All groups share one centre, and each spreads out both ways along 8 directions, with some noise.
Some rows, each with its group after it:
[ -9   1  -9  -1 -19 -12  41 -22 -16  -9  18  35 -12]
lupi
[  1  12  35 -29  22  33 -20  -3  54 -44  -6   9   4]
lubof
[ -3  -4 -19  13  12  -3  46  14 -43  37   9   8 -30]
lupi
[ 29  14   0  -2 -27  41   9   9  18  17 -60   3 -20]
Ger
[ -2  12  -1  15  27 -36   4  -7 -44  33  20 -27  14]
Tavo
[-29  33  27 -45   5  48   2  30 -19   2   9 -37  51]
lubof
[-12  34  17  21 -34  63  22  -1 -10  25 -23  14  10]
dof
[ 25 -18   0   0  40 -43  -7  25 -15  19  71 -32  29]
Ger
[-13   5  54 -26  39  27  -2 -12  20 -48   5   2   3]
lubof
[ 37   4  -6 -16  12  -7 -28 -28  -7   6  12  -6 -39]
lupi
[-36 -12  19  44  29  19   2  11 -54 -19 -32 -37   8]
modun
[ 18  33  -5  -7 -21  24  21 -22  42  -8  17  44  -3]
dof
[-26  11 -27  -9   0  39 -32   8  34 -16 -30   2 -15]
lubof
[ 22  42  -1 -63  -7  19 -16 -22  18   6  -2  -2 -14]
Tavo
[ 34 -14  -4   2 -38  15  36  46  25  43  -5  24  -2]
lupi
[-26 -17  21  33  -7  15 -25   7 -30  39  45  -8  13]
modun
[ 40  16 -15 -55 -47 -20  -6 -41  -4  -3   6   8 -20]
Sol
[-47  30 -44 -20   8 -11   6 -36  -5 -14  -9  23 -29]
Sol
[ -2  27  23 -14 -18 -34  -6 -47  68 -15 -31  44  13]
Fisug
[ 16  32   4   5  26 -19 -16 -30  26 -46  16 -12  33]
Fisug
[ 25 -25   9  30   6   7 -13  15  19  -9 -25  -4 -14]
lubof
[  8 -19  31 -10 -13  -2 -22 -11  -8   2  41  -1  16]
Ger
[-30  30 -18 -20   9  12 -32 -17   9 -33 -24 -10   2]
Ger
[ 18  10  17 -37  -9  36  15  23  -4 -26 -14 -22  17]
modun
[ -8  -5   2  -8 -43   7  18 -28  21 -15  -4  51 -20]
Ger
[  8   2  26 -24 -23  41   3  -5 -31  35   2   0 -35]
Sol
[  7 -27  -2 -34 -27 -35 -19  -7  17  24  23  19 -11]
dof
[ 19  16  32 -44 -15  -8 -16  -7  16 -24  28 -14  50]
Sol
[ 15 -19  -1 -34  21 -11   1   4  -7  25  15   1 -42]
Tavo
[-67  48 -39 -26  41  -1  46  10 -13  26  20  20   1]
lupi
[ -5 -25  -9   4 -28  -5  14  -8 -11  -2  18  26 -17]
Ger
[ 23   6 -15  -1 -20 -12  -2  -4  55  -2  12  32   6]
modun
[ 22  -5  40 -25  20 -11   9  21   0 -18  35 -25  49]
Fisug
[ -8   6  23 -25  -7 -10  25  14   4  16  24   6  40]
Fisug
[-14 -46  24  26  37 -45 -35   0   0 -17   3 -17   5]
Tavo
[-17  14  -5 -15 -17 -21  11 -52  21 -27 -28  45 -27]
dof
[ -2 -27 -19   0 -32 -35   8   2  25 -28  35  31  21]
Sol
[-21 -19  22 -46  54   8   7  18 -22  -7  -5 -21 -34]
Tavo
[-28 -13   3  15 -34  32  44  18 -44   3 -18   6   1]
Ger
[-14 -33  22  36  -8   8   6  21 -37   6   6 -16  16]
Fisug
[ 10 -13  39  24  18  17  -8  -1 -30  26 -25 -24 -15]
Ger
[ 45  17  -9  32  71 -45  30 -16   4  35  13   9 -36]
Sol
[ 13  47 -21  13 -52  50   0 -21  -7  11 -36   6  -4]
Tavo
[  9  24 -21 -48 -29  26   6  11   9  30   6   9 -10]
modun
[ -1  -8  17  22  42 -30  32 -12 -21  12  28  15 -18]
Sol
[  3  16 -22 -17 -15  37 -14  14   1  -2 -41 -20  -7]
Ger
[  1 -35  18  57  21 -22 -34  -8   1   5  -7  -4 -18]
dof
[  0 -12 -14  32 -19  -3 -33 -24  26  14  17  32 -27]
modun
[ 8 28 14 47  2 42 30 -1  9 -9  7 19 13]
dof
[ 38  -9  16  31  -2  18   4   2  -8  -3 -56 -16 -21]
lupi
[  6 -13   6 -10   0  30  59  41 -55  28  14  -3 -22]
Tavo
[  7 -33  13  18 -18   3   3  10 -13  13  -5   6 -14]
Fisug
[ 54 -22  15  40   2  -4 -20  -3  -4  -3 -37 -28 -19]
Sol
[  5 -34 -12  30  -1  -4   1   4 -23  21 -18   3 -48]
Tavo
[-87 -26 -10  23   7   5 -30  10 -19 -20 -29  -5   2]
lupi
[ 51 -17  19  -1  15 -31  31   9 -43  40  36 -18 -12]
Tavo
[ 11  -4 -42  31 -20  -5 -21  23  27  23 -33   0  -6]
lubof
[  0  -4   5 -36  16 -13  -9   2  -4 -37  -3 -30  14]
dof
[ 35 -43  21  47   3 -22  19  21 -18   9   2  -6  -5]
lupi
[  3 -37  35  70   2   5 -31  15  -9  46   5 -12   3]
dof
[ -5 -75  29  -5  -5  -8   1   7  -3  -3 -20  29 -54]
Fisug
[-38 -29  46  59  14  -7 -14   3 -34  14 -16 -21  26]
dof
[-30  -8 -37   0  -1  11 -29 -13 -48  19   2 -11 -51]
Ger
[ 33  28  -6 -63 -11 -10  21 -20  41 -54  21  22  11]
dof
[ 26 -20  13 -13 -36  21   2   6 -22  59  30  16 -32]
Ger
[-16 -50  -7 -21  18 -19  26  35  -2  12  45  25 -27]
Tavo
[-34  -5 -11   9 -53  29 -35  -6  19  -9  37  25  24]
Fisug
[ 31   6   9 -12 -18 -33   9 -14  21  11  21  19  22]
lubof
[ 24  19   4 -63 -35  52   7  16  11  -2   9   0   5]
modun
[-13  12   7 -29  -6 -21 -34 -18 -10  51  26  -6   4]
modun
[ 44 -42   6  22   2  -8 -19  12 -27  25  15 -22 -29]
lupi
[ 41   8  11   8  -1  12 -24   9 -23  -2 -45 -59  12]
Sol
[-33  27 -45  16 -13 -28  -2  -1 -13  25 -23 -12  29]
lubof
[  5  -3 -19 -22 -18   9 -17   3  37  -8  25  24  -3]
lubof
[-10 -20  17  86  34 -13  20  -3 -12  -4  13   7   0]
dof
[ 40 -31  26  -9 -40  -9   0  -4  29  15 -14  25 -17]
Fisug
[ 54  19 -15 -63 -18 -29  35  17  34   6 -15   1  13]
modun
[-17  24 -35 -23  15  -5  33   3 -16  37  28  21 -19]
lupi
[  9   9  -5   1 -36  47   6  26 -38  37 -18 -23   7]
Tavo
[ 27 -13  -4   1  17 -49  26   1 -20  11 -28 -14 -13]
modun
[ -1  10 -11 -17  18  10  25  17 -29  20  19 -16  -2]
Fisug
[ 67  21  -3  25 -23  -4 -32 -20  33 -23  24 -13  32]
Fisug
[  0   9  24  -7   3  -6  14 -29 -38  -3  -9  -4 -12]
lubof
[ 14  -3   9   6 -15  18  14  41   6   6   9 -17  38]
modun
[-37 -15  -9 -34 -41  -9  10  -8 -11 -22  33  26  17]
Sol
[-18  39   9 -18  13  30  35   6 -46   2  -3 -26  26]
lupi
[ -4 -24  38  16  19  -2  35  21  -9  19  46  12  14]
Sol
[  8 -12  45  -1   8   6 -21  -2   7 -45   6 -23  37]
lubof

New rows, each followed by its group:
[-22  31 -41   9  28  11  16  -9  -4   3 -63   5 -44]
Ger
[ 29 -30 -12 -56  -4 -35 -24   7   7  -4  22  -9 -16]
dof
[ 66  -2  46   7 -34  19  10   1   7 -14 -22 -12  25]
lupi
[ 21  -4 -54 -18  -8 -49   9   3  50 -50  43  27  20]
Ger
[ 35 -38 -12  -2 -31 -19 -19   9  28  34  25  21 -18]
Tavo
[-23   7 -42  43  22 -31  31  33  13  42 -19   9   9]
lubof
[  3 -37  15  78   5  -4  -6  19 -26   8 -10 -21   8]
modun
[ 48 -13  20 -18 -10 -12  -2  -5  -1  -5 -29 -18 -14]
modun
[-43 -46   0  42  -6  26 -26   6 -39 -21   5  -9 -11]
Fisug
[ -6 -10 -11  24 -20  43  -3  11 -29  11 -50 -10 -37]
Tavo
[-13  52 -62   5 -32  -8  -6 -52  13  29  -4  39 -26]
Tavo
[ -6  29  13  11   0 -37  11 -34 -16  11 -37  -7  20]
lubof
[-48  15 -27  24   8 -22 -13 -19 -26 -13 -32 -18  13]
lubof
[-11 -12 -10 -29   4   3 -26  -5  25  -3  -8  13 -28]
Tavo
[  0 -22  39  -1  -5  -1   3 -41 -26  -9   4  20 -35]
Sol
[-35   2  -6   2  16 -13 -14 -27  -7 -19 -29   4 -17]
dof
[  9 -16  28 -31 -40  -3 -15 -43   0 -22   7  22 -21]
Sol
[ 23   7 -17 -35  -1   5  42  26 -10   1  43  -3  11]
dof
[-70   2 -20 -35 -31  30 -12  -5 -47   2  12  -4   3]
lupi
[  6 -32  13   5 -43  20  16  43 -11  27  -1  -3  16]
lupi
[ 15  13 -11   1  -4  45 -35   4  13   5 -22 -13 -21]
dof
[ -6  35  18 -21  21  24  -8  -9  12   7   1  -6  10]
Sol
[ 12 -12 -11 -40 -26 -23  44  -7 -25   3  -1  16 -23]
dof
[ 22 -15  44  16  -8  34 -12  -3 -33  55 -25 -12 -37]
Ger
[ 26  16  25 -11 -31  -9 -23   3  22   1  -6 -24  66]
lubof
[  5  16  19 -56   2 -29  -5 -28  65 -28   9  42  11]
Fisug
[ 18  10  27  23 -14 -22   1 -29  27   8 -58  14   2]
Fisug
[ 30 -21  15  12 -15  31  17  17   7 -45 -10   3  -7]
modun
[  1  42  21   1 -24  21 -26 -18  25 -11 -38 -15  41]
Fisug
[ 24 -27   4  39   5 -25   7  27   9   7   2  -6  18]
lubof
[ 25  13  28   8 -28  32  25   4  -9 -12 -47  -9  13]
lupi
[ 33 -41   5  -3  -9 -18 -53   7  31   8  26  -6  -5]
lupi
[  3  12  -2  25  58 -29 -13 -32  23 -14 -39   2 -37]
Ger
[ 14   1  11  -8   6  33  23  34   5  34  -9   2 -13]
lubof
[-10  12  18  47   1  27  11  -5  -7   4  -5   9   8]
dof
[-57 -17 -24   7  15 -33 -22 -16  19 -18  14  33 -13]
lupi
[ 17   3  38  17 -14  -7  15   8  -4  20 -25 -14  36]
Fisug
[-12  26  -1 -30  14  10  20   5  -6 -22  16 -10  21]
dof
[ 24  15 -36 -27 -44  33 -33   6  17   6 -39 -19  -8]
Sol
[-22 -14  44 -18 -19   2 -26 -21 -13 -14  56   2  29]
Ger
[-19  -4  21   8 -24  17  32   7 -33 -14  -9   0  25]
lupi
[  7  30 -17 -32  -1 -11  10 -18 -30  13   2 -12  -9]
Sol
[-37  15   0   5 -22  29 -23   3  11 -14 -16  -8  35]
Tavo
[-32  18  -1 -22  23  17  25  -5 -17 -34 -13   1  -2]
modun
[  2 -45  30  17  -3  -6 -44  34   6   1  15 -33  39]
lupi
[-21 -44   7 -47  24  13 -18  -2   0 -32 -10  11 -67]
Fisug
[-17  29   2 -14  -3  20   5 -40 -53 -25 -10 -14 -19]
lupi
[-22  22  -4   6  40 -35  29 -18  24 -29  -1  26   9]
Ger
[ 49   5  20  16  23 -39  31  -6  -2   5 -15  -9   8]
Fisug
[-13  -7  30  -6  26 -45  15 -14  -4  19  82  23  18]
Ger
[ -9 -18 -18  19  -4 -35 -16 -41  -8 -31  11  19 -28]
lubof
[ 56 -12  -6  10 -40 -18 -18  -1  40  14  -3  12   1]
lubof
[ 34  25  17 -30 -13  29 -18  -3  13   4 -49 -20  -4]
Fisug
[ 22 -19  -8  28  19 -33  51  51 -14 -14  23 -23  44]
Ger
[-24  22 -59 -35  16 -12  21  -7   4  12  34  34 -41]
dof
[ 48  26   7  14 -25   7 -31 -19  28 -16  -4 -13  28]
Fisug
[ 26  -2  12 -27 -36  40   1  19   5  11  22   5   6]
modun
[ 22  -4  11 -55  22   3  43  15 -15  18  33   5 -29]
Tavo
[ 12  -2  19 -18  -9  42  23  21  -8  61  32  25 -32]
Sol
[ 14 -22  37  11  -8   6 -23   8   6 -28  11 -21  33]
Fisug
[ 33 -27  -8 -39  -1 -36 -12  -7  42  17  40  34 -41]
Tavo
[ 42 -29 -22  55  -4   6 -15  50  33   7 -34 -19   5]
Sol
[-33  23 -13 -46  27 -41  23   0 -59  47 -11 -27  -6]
modun
[-19 -45   4  23  28   6 -12  11 -37 -38  27 -19 -12]
Fisug
[-10  29  25  -6  -3 -25  32  -6  14  14   8  12  51]
Fisug
[ 34   8  28  -2   6  30   5  14 -28  44  -7 -24 -16]
Sol
[ 26   0   4  -6 -10  26 -18   8  -7  31 -24 -15 -30]
Ger
[ 51 -51  33 -11   3  39  -7  29  44 -24  40  20 -31]
lubof
[-67   8   7   8  22   9 -24 -30 -32   2  30   1  -5]
modun
[  3  22 -14  -5 -50 -25 -45 -27   7  -7 -14 -25  49]
lubof
[ -2   0  39  -6 -25   1  34  -4  21 -17  13  28  32]
Ger
[ 21 -39  28  32 -23  18 -11   4  -7   8  53  14  -5]
modun
[-15  10 -39 -26 -34 -16 -59 -23  63  17  12  35  -8]
Tavo
[  4  21  17  84  -6 -37  16 -25  -7   4 -20   0  45]
Fisug
[  9  25   1   3  36 -24   7 -11 -37  -6 -12 -43  20]
Sol
[-20  25  23 -25 -15  40 -36   8  23  -3  15 -19  52]
modun
[ -6 -24  -8 -41  -7  22  24  23  16  -4  11  34 -39]
Tavo
[-47  20 -45   5  -4 -22  -7 -10 -13  -2   3   4  11]
lubof
[-62 -10  -7 -27  27  29  -1  11 -38  -8 -22 -13 -30]
Fisug
[-57 -27 -17   6 -29  10   4   4 -21 -26  -5  15   1]
Sol
[ 41  22 -15 -78 -34  16  42  37   4  34   4  -2   4]
modun
[  7 -18   4  28  -3 -29 -16 -18  26   6  41  34  -3]
modun
[-42  35   6 -33 -15  23 -26 -29  15 -16 -37   2  10]
dof
[-27  27  36 -33  26   1  17  15  -7  27  53  -6  55]
Ger
[ 14  24 -28 -36 -52  25  11   1  32  26  21  38  -4]
Tavo
[-21   6   5  -4  -8  47 -23  10 -25  -8 -11 -36  20]
Fisug
[-12 -16   9  10  -3  16 -26 -51  -3 -27  15  34 -55]
modun
[ -2   4   2 -12 -18  14 -23 -32 -15 -17 -39  -5 -30]
Sol
[-14  -9   9 -21   4  -7  23 -10  -9  -7  68  30  -2]
modun
[ 40 -33  -2  14  -3 -18   0  19 -39  61  16 -22 -24]
Tavo
[ 24 -10 -18  48 -62  24 -16  -6   8  11 -35  14 -11]
Tavo
[ 32 -11  19  -9 -36  -3   0  10  56  -9   7  25  25]
lupi
[ 55  10  17 -13 -30  26 -15 -33 -17 -12 -22 -17 -26]
lupi
[-30  17  29 -33  -2 -10  10  -5  25 -15  15  15  49]
Fisug
[ 29  23  11  22  29 -32  -1 -18 -63  40   9 -49  14]
Tavo
[ 34 -22  37 -21 -55  18   6  34  -6  12  43 -18  53]
lupi
[-45  26 -24  10   5   9  24 -33 -13   0 -24  34 -36]
dof
[ 37   0  23 -17  -3  -5  -7  23  20   3  27 -23  43]
Ger
[ 14  30  32   8   0 -22  21 -20 -25  27 -46 -21  22]
lubof
[-55  -3 -24 -17 -42  38  27  33 -31  36  -1  17  -2]
lupi
[ 27 -19  31 -14 -27  24 -36 -26  15 -18  27  12 -18]
modun
[-27  28  24 -17  22  24 -11  -6  23  -9   1  -5  19]
Sol
[-12 -23  37 -44  44   4  39  17   6 -54  18  12  -9]
Tavo
[-37 -24  34  34  37  -8  17  -2  -9 -18  13  12   4]
Sol
[  8 -71  24  37  14 -33 -21  45   0  14  39 -17  26]
lupi
[-14 -48  -2   2 -38  14 -24  30  -6  18  13   2   4]
lupi
[ 20 -13  59   8 -21   5  28   2   2  20  23  21  20]
Ger
[ 13 -47  47 -54  18  14 -12  23  -4 -18 -18 -22 -24]
Fisug
[  2  -3 -61  25  -1   8  20   6 -41  28  42  10 -43]
Fisug
